There are 4 ways to turn a row about zero (a turn may also mirror it). The second row of each pair is the first, turned, with some noise. The first 40 pairs use one turn. New pairs use 3 turns, one after the other, and a turn may come again.
(in the rows, 100 means zero)
Some pairs, each with its turns in order after it:
115,124,58,110,120,86,155,108,112
79,97,119,149,121,93,97,150,114  K_547

104,85,98,101,120,94,101,114,162
101,83,96,61,127,88,115,93,58  K_929

98,156,110,110,94,123,87,105,112
81,68,100,88,56,77,92,122,93  K_547

123,85,112,75,116,102,117,99,78
119,77,102,122,112,87,89,82,115  K_929

93,94,93,111,87,127,90,99,126
94,108,80,97,81,111,71,105,90  K_547

142,124,112,146,112,96,96,134,127
102,82,121,69,86,115,85,159,128  K_547

162,103,85,140,116,86,79,96,101
85,118,128,56,122,98,88,136,135  K_547

101,96,130,120,98,108,98,142,70
103,117,127,103,66,71,104,69,112  K_929

95,68,121,105,108,67,98,153,104
151,92,102,102,102,140,106,100,134  K_547

77,94,47,99,70,38,73,93,77
96,112,58,143,74,129,149,133,89  K_929

162,121,109,115,63,106,84,108,72
100,111,85,44,107,64,121,140,117  K_547

110,141,106,38,103,87,136,96,76
83,92,100,125,87,108,77,25,127  K_853

99,114,110,127,42,104,105,106,79
107,150,97,102,64,128,86,81,111  K_929

99,99,89,99,96,112,119,143,118
74,107,64,101,108,106,124,112,88  K_647

73,64,86,111,77,81,128,118,162
99,98,87,142,102,87,148,102,39  K_647

95,88,99,136,97,114,101,81,80
80,88,77,82,129,105,83,95,95  K_547

116,107,92,50,117,91,126,82,100
96,79,73,111,91,100,102,50,115  K_853

87,124,100,103,98,136,99,100,70
91,103,116,128,66,113,82,109,90  K_853

99,138,92,87,135,118,102,80,95
76,88,112,105,80,98,89,108,146  K_647

88,104,59,146,100,84,75,92,158
94,118,82,106,147,111,157,142,83  K_853

89,87,56,106,99,86,110,93,99
84,118,92,133,120,98,91,95,122  K_547

107,155,104,161,104,102,97,75,88
77,76,159,44,105,101,116,104,113  K_647

105,121,134,46,94,97,132,118,154
84,107,121,92,92,82,146,43,149  K_853

90,101,89,95,109,107,104,87,67
96,89,103,108,126,76,96,81,95  K_547

100,91,108,96,115,105,111,128,82
89,123,76,89,90,106,96,89,98  K_647

109,155,93,162,100,95,82,95,129
75,80,148,59,114,75,136,133,101  K_647

93,92,116,100,123,104,93,97,115
106,107,89,81,87,109,117,105,113  K_853

104,128,71,104,114,96,97,81,106
108,87,95,87,96,112,97,144,102  K_929

92,108,110,70,120,97,110,104,109
105,81,127,107,125,103,107,100,99  K_929

71,85,109,105,108,76,115,75,102
107,90,120,114,72,97,103,77,78  K_647

110,115,113,108,80,81,115,98,119
129,123,99,87,109,116,102,96,94  K_929

120,159,97,119,99,73,87,105,98
86,67,113,56,97,90,92,137,102  K_647

103,146,89,100,94,110,127,38,149
68,122,79,126,94,105,162,60,60  K_853

43,158,100,118,114,121,126,125,60
68,73,79,49,57,105,138,68,135  K_647

124,93,95,92,60,112,105,105,94
110,86,124,118,105,70,95,91,87  K_853

118,79,59,52,109,81,62,101,132
135,49,77,115,132,117,135,92,125  K_853

110,112,123,133,124,95,83,92,126
105,121,99,59,112,68,101,118,98  K_929

112,66,102,79,70,95,76,118,108
136,114,74,113,129,91,94,108,86  K_647

89,99,57,129,117,90,71,108,162
75,88,75,49,97,97,130,130,56  K_929

127,104,85,96,74,121,114,74,116
100,90,100,126,99,72,120,84,69  K_853

New pairs, each followed by its turns in order:
98,102,115,90,132,147,99,121,106
87,135,98,104,64,135,90,91,97  K_853 K_647 K_647

110,137,126,76,88,116,96,109,66
126,93,57,96,89,63,106,94,87  K_929 K_547 K_547

115,120,103,73,87,97,96,97,107
83,83,114,96,92,108,108,77,95  K_547 K_853 K_547

116,85,156,122,120,97,66,94,100
71,86,129,137,79,110,112,102,142  K_929 K_853 K_647

95,83,98,72,77,93,92,85,88
99,79,74,104,104,119,125,102,93  K_647 K_929 K_929

72,112,146,126,101,105,124,38,162
80,89,52,122,89,78,161,60,50  K_547 K_647 K_853

91,90,106,138,114,120,142,103,121
119,98,94,115,126,88,66,143,106  K_929 K_647 K_647

123,98,97,90,124,115,104,99,129
73,102,88,85,90,94,132,104,98  K_853 K_547 K_647

114,69,90,91,107,120,66,105,101
67,106,80,132,106,94,106,121,93  K_547 K_929 K_647

93,124,119,86,78,132,145,90,97
99,117,84,106,92,50,96,113,64  K_547 K_647 K_547

80,88,106,119,121,106,136,142,79
108,127,129,68,111,81,117,74,80  K_929 K_647 K_547

105,87,104,89,110,148,80,65,94
104,110,112,58,93,96,97,95,53  K_547 K_929 K_929

109,117,74,94,120,87,100,96,96
95,82,104,113,107,68,86,100,103  K_929 K_647 K_547

82,105,100,110,91,93,44,119,100
80,93,126,102,106,107,125,146,89  K_853 K_647 K_929

139,104,79,96,86,108,89,94,100
97,72,90,92,75,87,118,115,97  K_647 K_647 K_647

115,54,120,102,104,113,98,104,70
92,76,115,69,112,107,133,75,87  K_647 K_929 K_929

115,74,75,109,109,101,108,107,101
115,96,109,71,87,111,89,102,94  K_547 K_853 K_929

142,94,109,97,69,150,100,114,109
112,129,61,92,74,88,80,82,60  K_647 K_929 K_647

79,106,71,105,96,162,98,74,114
54,102,131,95,60,84,82,76,111  K_647 K_547 K_929

124,128,87,73,141,66,102,111,111
89,57,93,96,98,53,72,79,110  K_929 K_647 K_547

121,68,114,98,126,84,115,109,134
61,98,124,102,77,77,75,82,100  K_929 K_547 K_647

122,100,83,114,88,138,136,128,119
93,109,82,104,76,150,108,95,139  K_853 K_853 K_853

62,105,95,109,83,162,99,84,147
85,110,107,91,38,98,98,160,109  K_647 K_547 K_853

109,38,98,38,100,47,124,38,84
41,45,47,62,127,70,102,44,114  K_929 K_647 K_647

108,87,104,134,133,47,86,95,108
97,111,65,127,95,104,141,128,74  K_547 K_853 K_547

83,82,112,104,114,101,112,105,124
113,96,80,82,103,97,120,115,117  K_547 K_853 K_547

82,38,87,120,113,120,107,86,103
103,99,97,89,119,152,122,137,126  K_853 K_647 K_647

71,84,104,112,96,87,93,86,68
122,93,134,128,95,118,106,107,101  K_647 K_547 K_929

114,108,67,80,83,83,105,80,94
117,114,85,109,107,63,91,92,123  K_853 K_853 K_547

112,108,70,103,96,74,97,112,96
78,111,104,83,122,85,112,92,112  K_853 K_547 K_929

144,112,105,45,109,156,127,107,71
163,138,128,81,105,103,103,92,38  K_647 K_647 K_929

100,82,98,43,162,92,110,100,86
116,46,101,116,105,133,155,103,99  K_929 K_853 K_929

107,130,96,110,121,108,108,101,101
89,127,103,107,87,109,85,115,104  K_853 K_853 K_853

116,105,115,105,84,38,138,38,93
109,160,75,150,143,92,102,137,98  K_929 K_853 K_853

101,102,104,66,89,70,120,112,103
135,81,122,102,103,86,94,80,105  K_929 K_547 K_547

93,116,53,59,122,107,73,141,90
90,101,72,163,114,94,97,61,119  K_547 K_929 K_853

73,89,105,101,162,63,94,79,111
125,106,106,127,92,158,93,69,136  K_547 K_853 K_929

94,76,143,88,85,103,130,104,104
88,107,79,93,85,74,102,139,84  K_929 K_929 K_647

133,50,162,97,98,109,110,125,103
107,119,92,65,141,130,126,41,100  K_647 K_647 K_929

109,101,126,130,93,72,87,118,92
95,80,93,73,105,67,105,121,111  K_547 K_547 K_547

96,97,81,71,103,162,112,83,98
87,115,42,114,131,117,88,89,91  K_929 K_853 K_647

82,162,63,99,103,106,80,99,97
80,129,150,125,120,104,74,108,115  K_853 K_853 K_853

